There are 9 hidden switches. A switch that is on adds its own fixed numbers to the row, and there is some noise. The rows also spread widely along 15 directions, which tell nothing about the answers.
In the rows, 128 means zero.
Some rows, each with its switches (1 for on, 0 for off) after it:
[121  79 103 121 110 119 174 111 183 115  70 124  79 140 141 148 180 124
 176 167 127 109  97 105  96 145  99 120 121 125 136 125 106 194]
0 1 1 1 0 0 1 1 0
[116  94  95 141  80 177 161 186 160 154  93  99 119 211 142 121 135 142
  83 115 138  84 115  56 107 138 137 202 170 111 117 149  93 142]
0 1 0 1 1 1 0 0 1
[124 157 159  94 142  76  95  96  97 110 146 149 128 126 125 124 108 107
 156 169 126 138 120 165 140 139 109 137 148 133 137  94 147 156]
0 0 0 1 0 0 0 1 1
[128 111 132 144 132 114 125 106 154 121 123 165 138 131 115 141 127 104
 100 137 111 149 121 145 102 154 127  99 122 131 106 108  88 114]
0 1 0 1 0 0 1 1 1
[139 114 153 148 120 145 130 145 168 150 125 138 125 119 117 128 137 140
 116 120 132 139 131 147  85 127 100 113 124 119 147 124 121 102]
0 0 1 1 1 1 1 1 1
[ 97 166 146  50  78 120 135 137 167 133 149 107  77 189  92 125  90 124
 115 165 135 136 105 117 138 147 136 177 175 125  80 131 167 129]
0 1 1 1 0 1 1 0 1
[136 156 169 128 136 162 140 128 156 166 120 119 130 189  63 141  86  96
 132 124 130 112  82  68 152 103 134 137 123 117  95  94 124 158]
0 1 1 1 1 0 0 1 1
[112 103 128 139  59 150 161 166 198  97 123 140 152 153 117 147 121 131
 100 142 108 127 110  96  76 173 107 141 150 155 121 142 141  82]
0 0 0 1 0 0 1 0 0
[ 78 131 158 139 143 125 112 173  88 183 161 125  64 107 104 153 128 177
 144  86 111 139 176 215  92 127 149 186 109  96  98 153 161  78]
0 0 0 1 1 1 0 1 1
[127 166 120  67 104 130 158 138 114 114 154 115  94 175 148 123 142 163
 137 128 147 127 112 162 115 100 137 133 171 123 112 141 135 153]
1 0 1 1 0 1 0 1 0
[109 100 147  92 158 123 127 163 164 133 126 169 123 112 142 130 157 127
 148 132 134 149 154 134 125 133 180 183 136 104 139 123 108 111]
0 0 1 1 0 1 0 1 0
[141 101 148 136 141  83 104 118 127 104 125 149 168 105 165 115 113  80
 153 166  92 112 113 124 117 148 112 122 117 125 133 111 131 114]
0 0 0 0 1 0 1 1 0
[108 143 125  96 107 136 120 157 133 130 130 118 115 172 127 123 126 134
 113 125 133 109 125 113 138 142 146 186 148 120 107 135 131 124]
0 1 1 1 0 0 0 0 1
[124 107 150 139 137 105  73 122 107 148 121 139 107 104 174  99 135 121
 153 146 125 112 145 159 105 131 118 169 133 118 157 122 128 115]
1 1 0 0 0 1 0 1 1
[123 181 130 125  83 167  95 131 140 166 149  94 103 162  88 102 121 162
  78 101 144 123 139 156 122 114 118 129 130 123 107 155 156  80]
0 0 1 1 0 0 0 0 0
[122  93 147 148  89 156 149 139 177  97 114 155 167 103 135 152 137 131
 119 152 132 144  99  97  74 146  87 124 133 161 123 103 134 125]
0 0 0 1 0 1 0 1 1
[103  94 143 132 137 137 161 122 155 174 105 107 102 150 120 128 113 114
 183 149 103 135 124 140  72 115 115 176 168 134  89 121 127 138]
0 1 1 0 0 1 0 1 0
[138 108 110 131  50 164 158 144 201 137 123 141  86 175 127 143 149 166
  85 118 147 113 129 132  70 143 112 121 168 128 158 154 110 103]
0 0 1 0 0 1 1 1 1
[138 143  97  82 101 133 126 136 135 104 119 143 105 154 117 126 175 141
 138 134 138  98 128 142 141 140 142 138 130 118 122 154 131 129]
0 0 0 1 0 0 0 1 1
[ 84 135 166 122 115 111 116  98 101 112 184 199  91 110 103 196 129 170
 132 105 131 161 149 226 108 134 143 122 127 140 117 104 139 118]
0 1 1 1 0 0 0 1 0
[ 99 141 166  87  80 178 174 203 159  81 168 158 168 155 119 169 111 149
 116 126 131 136  88  64 128 120 172 168 149 138  80 129 157 110]
0 0 0 1 0 1 1 1 0
[144 117 113 158 125 133 154 153 146 123  93  97 124 134 146 117 148 121
 165 130 104  90 110 118  86 147  81 122 101 125 148 142 129 138]
0 0 0 1 0 0 0 1 0
[155 197 137  71 134 126 121 125 133 113 141 124 114 125  77  96 141 126
 148 136 135 129 124 181 136 127 111  93 103 122 119 131 159 116]
0 0 0 1 0 1 0 1 0
[139 118 144 156  63 199 146 165 212 164 103  98  72 141  98 135 148 178
 112 116 140 118 127 118  61 134  67 127 132 128 170 170 171 102]
0 0 0 1 1 0 0 1 1
[112 115 147 133 119 127 122 150 137 108 137 162 141  87 103 136 149 142
 111 116 131 142 132 163 108 151 108 120  84 123 115 117 140  86]
0 0 1 0 1 1 1 0 0
[139 148 140  84  90 114 134 132 156 132 171 145  87 176 134 132  97 114
 156 141 100  99 129 129 134 122 181 142 168 103 140 154 148 104]
0 0 0 1 1 1 1 0 0
[109  88 139 142 106  99  99 106 110  95  91 164 164 117 128 107 145 133
 107 178 147 133 121 157 103 182  45 156 161 163 161  83 126 149]
1 1 0 0 1 0 0 0 0
[ 92 132 145 115 107  94 113 155 113 110 149 148  87 134 140 153 119 130
 139 135 122 101 126 143 127 167 137 172 102 114 126 123 146 114]
1 0 0 1 0 1 0 1 1
[ 89 128 110 117 114 189 137 149 123 162 144 124 132 166 126 135 153 179
  52  88 164 161 133 127 118  81 184 159 151 118  40 141  90 119]
0 1 1 1 0 1 0 1 0
[102 105 106 138 101 142 132 187 145 153 138 149  89 159 130 144 146 153
 135  82 105  96 180 164  97 152 177 199 142 103 131 167 111  56]
0 0 1 1 0 1 0 0 1
[159 124 134 157 104 155 170 168 150 103 126 135 149 159 161 138 131 137
 131 104 116 102 110  91  94 129 116 126 145 132 183 128 106 153]
0 0 0 1 0 0 0 0 1

New rows, each followed by its switches (1 for on, 0 for off):
[104 131 171  91 155 124 129 172 132 132 161 140 122 112 156 141 123 141
 137 115 130 160 134 134 120 116 163 176 130 106 116 120 134 118]
0 0 1 1 0 1 0 1 1
[162 117 149 121 166 117 141 115 171 116 122 167 150 115 130 124 140 105
 142 139 115 159 135 150 102 129 133  97 135 126 164 109  96 129]
0 0 0 1 0 0 0 1 0
[ 78 114 130 117  73 109 119 151 111 125 142 117  84 134 150 143 120 157
 134 143 123 115 138 159  89 161 105 207 160 136 121 145 168 118]
0 0 0 0 0 1 0 0 1
[137 166 132  85 123 149 188 145 137 111 137 125 111 151  90 141 150 148
 149 110 143 144 107 144 118 108 122 111 134 128 110 121 126 170]
0 0 1 1 0 1 0 0 1
[122 142 146 109 124 115 100 110 147 141 151 134 110 131 119 127 115 117
 105 139 126 137 121 124 140 118 159 123 115 107 100 135 135 111]
0 0 0 0 0 0 1 1 0
[126 126 150 121 103 141 105  88 155 127 140 150 152 117 124 122 125 132
 130 155 133 162 128 146 101 114 106 119 169 159 127 110 145 117]
0 0 1 1 0 0 0 0 0
[130 129 127 132  73 136 125 129 148 113 143 141 118 147 113 137 124 140
 101 123 121 103 120 135 109 152 107 123 128 136 135 141 150 107]
0 0 0 0 1 0 0 0 0
[101 138 187 132 110 134 114 158 109  92 141 134 175 116 140 124 107 164
  99 148 145 161 113 150  85 156  55 163 164 165 151  93 163 138]
0 1 0 1 0 0 0 1 0
[122 109 158 112 138 134  98 152 151 119 112 147 143  99 144 109 149 125
 159 142 126 132 140 123 121 140 125 181 134 127 150 119 143 114]
0 1 1 1 0 0 0 0 1
[153 163 169 118 166 101 142 159 119  92 118 169 185 159  78 110 105 101
 123 134 120 140 121 161 124 180  87 128 150 135 174  77  94 141]
0 1 0 1 0 0 1 1 1
[113 142 148 117  84 139 129 129 142 116 132 134 118 158  98 143 107 134
 139 150 114 122 114 141 100 151  99 154 158 153 107 125 162 116]
0 1 0 1 0 0 0 1 1
[130 137 152 128 124 129 129 116 150 120 144 150 148 125 100 132 117 135
  80 127 134 167 121 148 110 140 101  99 125 139 130 106 127 126]
0 0 0 1 1 0 0 0 0
[112 138 176 118 135 136 113 173 134 135 143 125 148 125 138 127 113 137
 120 126 134 145 116 104 125 118 131 168 133 117 122 119 142 118]
0 0 1 1 0 0 1 1 1
[149 135 134 123 113 140 143 125 203 101 107 166 132 145  63 129 137 101
 102 126 126 117 111 105 129 174 119  99  85 130 143 110 111 118]
0 1 0 0 0 0 0 0 0
[123 102 153 129 132 129 146 165 115  85 136 189 180 130 143 164 138 137
 147 120 123 125 120 130 116 142 130 156 143 138 143  97 115 136]
0 0 1 1 1 0 0 1 1
[ 80 130 175 122 140 131 101 131 117 164 131 125  75 107 109 132 133 157
 154 130 150 151 140 175 111 117 114 172 115 115 123 109 154 130]
1 1 1 1 0 1 0 1 0
[146 105 131 162 166 103 104 123  90 128 116 165 160 124 155 113 145 102
 181 118 100  91 146 161 125 130 131 133 116 116 168 107  94 117]
1 0 1 1 1 0 0 0 0
[108 157 132  58  57 164 142 142 152 106 145 102  98 160 125 117 134 174
 118 158 150 144 108 133 102 118 109 163 194 149 100 153 185 136]
0 1 0 1 0 1 0 0 0
[103 144 151  70 105 144 153 122 150 119 126 151 114 178  72 140 127 148
 127 155 153 163 117 130 130 128 130 170 200 149 121 109 141 174]
0 1 0 1 0 0 0 0 0
[130 136 117 111  91 106 162  92 128 112 146 127  56 164 166 161 143 153
 102 133 151 135  99 148 100 113 115  83 153 119 139 123  97 214]
0 1 0 1 0 1 1 1 1
[140 140 113  91 116 113 107 165 132  94 133 146 117 124 125 107 140 103
 169 132  84  77 140 158 130 170 152 155  99 108 106 154 157  58]
0 1 0 1 1 1 0 0 1
[135 121 109 113 115 163 115 136 149 108 108 161 194 143 114 111 159 113
 138 143 121 107 125 109 134 125 151 144 139 141  87 128 119  85]
0 0 1 1 0 0 0 1 0
[111 105 158 180 106 150 153 148 110 136 162 118 148 134 173 163  92 138
 155 108  82 116 116 117  73  99 128 150 150 140 111 133 147 119]
0 0 0 1 1 0 0 0 0
[132 151 141 101  95 130 127 141 150 117 144 150 134 164 104 112 112 133
  92 128 139 135 127 156 109 154 114 143 164 139 131 117 126  92]
1 0 1 0 0 1 0 0 1
[116 128 116  76 113 125 111 139 140  65 131 161 136  82 130 143 190 142
 149 145 136 122 117 139 142 145 137 119  71 131  92 134 162 108]
0 0 1 1 0 0 0 1 0
[153 122 149 103 118 132 128  93 172 124 149 139 122 112 150 133 119 113
 126 150 112 152 107 123 103  99 130  91 140 132 102 134 149 122]
0 0 0 0 1 0 0 1 1
[110 129 139 100 155 139 134 177 140 132 115 117 120 120 117 107 157 162
 110 119 131 168 151 179  92 148 117 168 134 116 121 146 132 106]
0 1 0 1 0 0 0 1 0
[113  96 151 155 148 155 141 108 168 168 102 133  92  95 103 131 166 157
 113 115 162 197 136 166  69 110  87 108 122 133 133 100 100 156]
1 1 1 1 0 1 0 0 1
[ 96 164 185 128 137 129 105 163 102 111 180 137 146 117 114 149  94 146
  51  93 141 164 108 122 143 139 134 141  81 115  93  99 146 124]
0 1 0 1 1 0 0 0 1
[135 173 145  92 158 136 112 154 116 156 144 112 110 168 112  88 118 127
 110 100 130 126 144 136 155 107 175 172 139  92 124 142 118 127]
0 1 0 0 0 0 0 0 0
[148 127  88  86  99 109 134 111 157 109 132 126  82 146 167 130 150 107
 130 145 120  94 107 101 141 126 158 111 110  98 111 151 122 150]
0 0 0 1 1 1 0 0 1
[113 123 173 150 119 170 131 182 206 140 120 134 130 121  88 133 124 128
 106 107 127 136 121  84 113 153 130 149  84 115 137 121 136  79]
0 1 1 1 0 0 1 0 0
[142 153 148 107 169 161 111 155 118 127 100 136 133  92  92  95 185 135
 193 116 145 116 136 160 133 110 115 135  83 113 137 118 139 127]
0 1 1 1 0 1 0 1 0
[111 126 173 128 110 150  63 146 140 148 141 153 141 134 141 119 109 129
 127 133 132 117 141 108 132 120 154 198 155 125 136 121 147  85]
0 1 1 1 0 0 0 1 1
[ 81  95 117 204 125 109 135 146 123 160 127 123 142 171 129 162  92 117
  70 101  96 116 129 123  87 173 127 160 108 123  92 115  72 102]
0 0 0 1 0 0 0 1 0
[ 94 113 158 112 110 142 116 129 135 133 144 178 128 144 112 157 124 149
  89 127 154 151 129 137 123 129 141 164 158 129 111  98 118 129]
0 1 1 1 1 1 0 1 1
[ 81 128 131 111 123 113 158 166 124 104 130 128 123 158 111 154 119 136
 100 122 124 137 110 118 126 171 131 178 119 124  91 113 120 148]
0 1 0 1 0 0 0 0 0
[ 82 137 174 101 151  66 111 131 107 133 171 105  94 113 182 132  81 121
 121 156 120 163 115 153 110 138 126 166 122 111 105 108 153 138]
1 0 0 1 0 1 0 1 0
[121 103 113 173 118 109 112 130 106 150 149 152 144 152 163 124 113 122
 142 107  84 102 174 189  77 143 145 159 166 129 142 131  90  68]
0 0 1 1 0 1 0 0 0
[153 115 114 143 163 105  92 138 162 125 122 129 178 125 189  86 129  85
  46 120 126 132 128  81 141 149 157 119  88  94 146 117  59 111]
0 0 0 1 0 0 0 0 0
[104 127 153 132 138 115  98 145  79  88 134 134 163  84 161 121 140 147
 139 138 122 138 128 171 102 147  87 147 114 141 120 111 152 126]
0 1 0 1 0 0 0 1 0
[117 154 160 104 108 104 136 154 125 107 139 108  98 162 138 131 100 130
 109 144 140 104  91 115 125 164  83 148 115 114 158 104 147 169]
0 1 0 1 1 1 0 1 0
[164 137 140 118 122 176 144 134 153  97 115 147 122  97 130 126 187 155
 172 120 137 125 117 139 102  99 112  88 109 131 159 139 143 147]
0 1 0 1 0 0 0 1 0
[156 156 142  85 168 120  90 107 123 128 131 130 162 149 149  75 113  68
 145 145 120 109 101  79 184  86 186 141 117 105  89 108 109 134]
1 1 1 0 0 0 0 0 0
[153 128 124  89 161 101 144 144 167  91  92 128 160 136 136  97 136  71
 115 155 130 116  85  83 141 170 110 122  85 112 112  92  88 157]
0 1 1 0 0 1 0 1 1
[130 109 128 144  86 106 111 166 161 113 106 170 104 177 143 129 138 138
  73 126 153  87 147 133 108 213  96 169 143 113 242 113  78 131]
0 1 0 1 0 1 0 1 1
[147 142 132 139 103 146 132 112 152 155 137 130 106 170 117 131 121 121
 136 119 118 115 121 114 122  99 149 116 159 119 136 137 116 138]
0 0 0 1 0 0 1 0 1
[ 80 109 151  96 128  99 125 139 111 127 140 141 146 178 153 138  97 146
  46 159 148 177 118 128 114 154 122 205 209 133 105  97 104 170]
0 1 0 1 1 0 0 1 1
[111 124 163 159 142 125  88 128 106 120 121 133 143  91 159 111 138 124
 114 128 157 126 109 102 135 125 103 136  71 118 155  84 119 160]
1 1 0 1 0 1 0 0 0
[166 128 130 102 154 100 128 130 131  81 133 142 152 102 176 100 139  97
 147 140 103 124 116 145 116 140 122 100 105 115 142 115 117 130]
0 1 0 1 1 1 0 0 0
[ 91 107 183 160 130 140 111 144  82 121 135 141 150  70 149 138 137 154
 178 131 124 136 122 158  83 106  89 157 119 143 115  99 159 131]
0 1 1 0 0 1 1 1 0
[ 94  88 157 165 124 103 131  97 123 145 138 157 139 166 130 156  76 113
  90 140 109 153 116 143  85 147 113 150 170 145 101  90  98 129]
1 1 0 0 1 0 0 1 0
[108 128 169 124 150 131 114 171 149 118 113 157 163  96  60 124 138 138
 114 126 136 160 138 163 106 181  85 164 101 139 122 102 146  82]
0 0 1 0 0 0 0 1 1
[ 84 139 170 127  41 186 139 125 165 123 137 153 102 156  52 176 116 170
 139 145 142 130 105 123  98 134  96 157 163 171 107 123 194 124]
0 1 0 1 0 0 0 1 0
[116 136 148 129 104 135 134 137 169 131 131 152  80 136  62 142 134 134
 110 116 129 129 126 150 119 155 124 111  86 112 122 125 139  96]
1 1 0 1 1 1 1 0 0
[165 144 164 134 118 171 115 181 163  88 151 203 183 135 106 124 149 159
  49  82 149 138 141 140 125 146 147  98 120 115 185 123  98  70]
0 1 0 1 1 0 1 1 0
[126 158 149 111 106 165 132 164 136 121 156 157 150 161 109 125 123 156
 100 102 145 134 128 147 117 121 141 139 152 134 125 126 125  84]
1 0 1 1 0 1 0 1 0
[136  97 159 175 120 129 118 128 138 117 120 145 180 102 146 119 129 132
 130 136 120 142 121 140  82 135  66 109 140 146 170  97 124 123]
0 0 1 1 1 0 1 0 0
[108  81 126 164 117 104  97 149 134 135 132 112 112 119 216 132 123 126
 112 124  98  94 136 130  82 162 115 163  98 106 137 144 126  90]
0 1 1 1 1 0 0 1 0
[114 173 131  67  74 155 105 167 111 101 144  90 134 156 148  85 134 163
 121 152 146 117 108 116 140 115 122 181 168 140  99 159 195 113]
1 0 0 1 0 0 0 0 0
[114  95 137 181 109 159  86 103 120 131 122 151 112  80 159 147 173 152
 126 108 143 123 124 115 115  98 130 113  78 129 128 121 125 139]
1 1 0 1 0 0 0 0 1
[155 111 162 141 111 164 163 135 223 121 147 153  99 115 151 169 117  97
 165 103  97 111  99  62 104 104 169  91  76 111 138 123 122 119]
0 1 1 1 0 1 0 0 1
[110 147 127  94 107 120 151 149 103  87 131 126 140 148 123 138 126 120
 177 154 117  92  93 117 132 138 116 157 127 136  93 117 154 152]
0 0 0 1 0 1 0 1 0
[130 134 121  91  90 110 119 100 172 121 154 162  92 181 124 144 110 118
  87 141 117 116 125 135 133 154 163 124 146 114 116 137 118 106]
0 1 0 1 1 0 0 1 0
[ 67 107 136 123 124  91 127 142 157 152 151 134  44 132 123 176 117 142
  64 109 127 139 135 150 114 179 149 157  68  85 102 130 118 114]
0 1 0 1 1 1 0 1 0
[ 70 109 115 144 100  97 105  98  79 130 149 119 113 139 159 164 125 144
  68 133 143 129 106 114 140 125 129 148 109 121  74 111 120 177]
0 0 0 1 1 0 0 0 0
[133 165 154 110 121 188 172 186 134 118 152 106 141 152 124 136 132 180
  53  79 166 162  89 119 102 100 108 109 117 119  95 120 124 151]
0 1 1 1 1 1 0 1 1
[113 118 136 138 132 110 127 120  95 129 102 121 145 128 115 111 148 146
 130 155 142 145 125 169  97 138  64 142 157 141 133 110 121 167]
0 0 0 0 0 0 1 1 0
[114 130 132  98 146 120 116 145  88  90 126 153 166  94 146 106 170 140
 148 131 146 142 128 157 136 123 125 144 115 135 113 103 124 135]
1 0 1 1 0 1 0 0 0
[119 132 111 139 110 131 149 121 192 167 138 114  52 195 109 155 112 116
  73  85 121 109 118 100 133 140 173 116  85  88 108 138  81 130]
0 1 1 1 0 0 0 0 0
[108 120 166 117 174 144 113 140 123 184 134 139  95 101 113 120 149 145
 155 106 140 165 159 170 110  82 162 170 129 102 105 130 125 106]
1 0 1 0 0 1 0 1 1
[ 92 136 133  79 151  79 107 109  88 139 154 122  63 122 150 132 131 116
 182 135 115 112 135 162 152 113 176 176 108  93  84 127 141 152]
0 1 1 0 0 1 0 0 0
[140 138 150 116 133 161  80 157 129 101 127 172 215 109 124  96 145 116
 143 130 129 114 133  99 158 121 154 162 126 135 133 111 136  83]
0 0 1 1 0 0 0 0 0
[ 89 138 136 113 103 103 154 136 149 110 161 120 102 162 130 159  98 145
  62 118 126 156 115 152  98 175 112 134 129 132  97 116 121 131]
0 1 1 1 0 0 0 0 0
[144 171 148 122  66 137 140 131 177 100 173 154 126 160  92 144  90 126
  78 107 132 109 107 133 114 165 106  86 109 139 147 110 136  95]
0 0 1 0 0 1 0 0 0
[ 86 120 160 135 101 151 155 124 145 175 149 142  48 148  83 170 128 187
 110 104 150 166 152 189  72 117 126 155 162 127 131 132 127 140]
0 1 0 0 0 1 0 1 0
[113 127 167 133 153 109 155 145 133 136 138 146 147 156 109 146  85  99
 145 135 110 134 113 112 118 142 135 159 137 124 128  85 107 150]
0 0 0 1 0 1 0 1 0
[143 145 147 123 147 147 136 162 136 143 129 107 168 143 129  88 114 117
 112 127 120 140 117 117 105 107 129 139 145 118 104 130 116 107]
0 0 0 0 0 1 1 1 0
[ 73  93 144 138 125 132 151 171 117  87 109 146 177  96 121 160 166 166
  87 133 165 168  96 113 104 153  76 152  99 146  92  90 120 163]
0 0 1 0 0 0 1 1 0
[111  91 118 125  94 143 141 162 158 128 114 115 115 139 179 124 162 158
  92 126 162 118 121  87 109 130 124 173 137 114 156 134 109 155]
0 0 1 0 0 1 0 0 0
[107 120 186 117 168 137  72 136 108 115 135 160 191  69 156 102 148 157
  89 144 163 202 142 158 113 117 109 162 153 140 142  89 132 132]
0 1 0 1 0 0 0 1 0
[114 104  97 123  63 149 108 157 137  86 100 153 121 127 151 122 196 172
  99 138 161  93 136 140 105 174  94 158 128 134 166 141 128 117]
0 1 0 1 0 1 0 1 0
[104 123 134 121 107 177 107 121 160 132 134 163 127  95  83 133 160 152
 120 126 129 157 145 169  96 121 148 128 117 143  63 140 152  59]
0 1 0 1 0 1 0 1 0
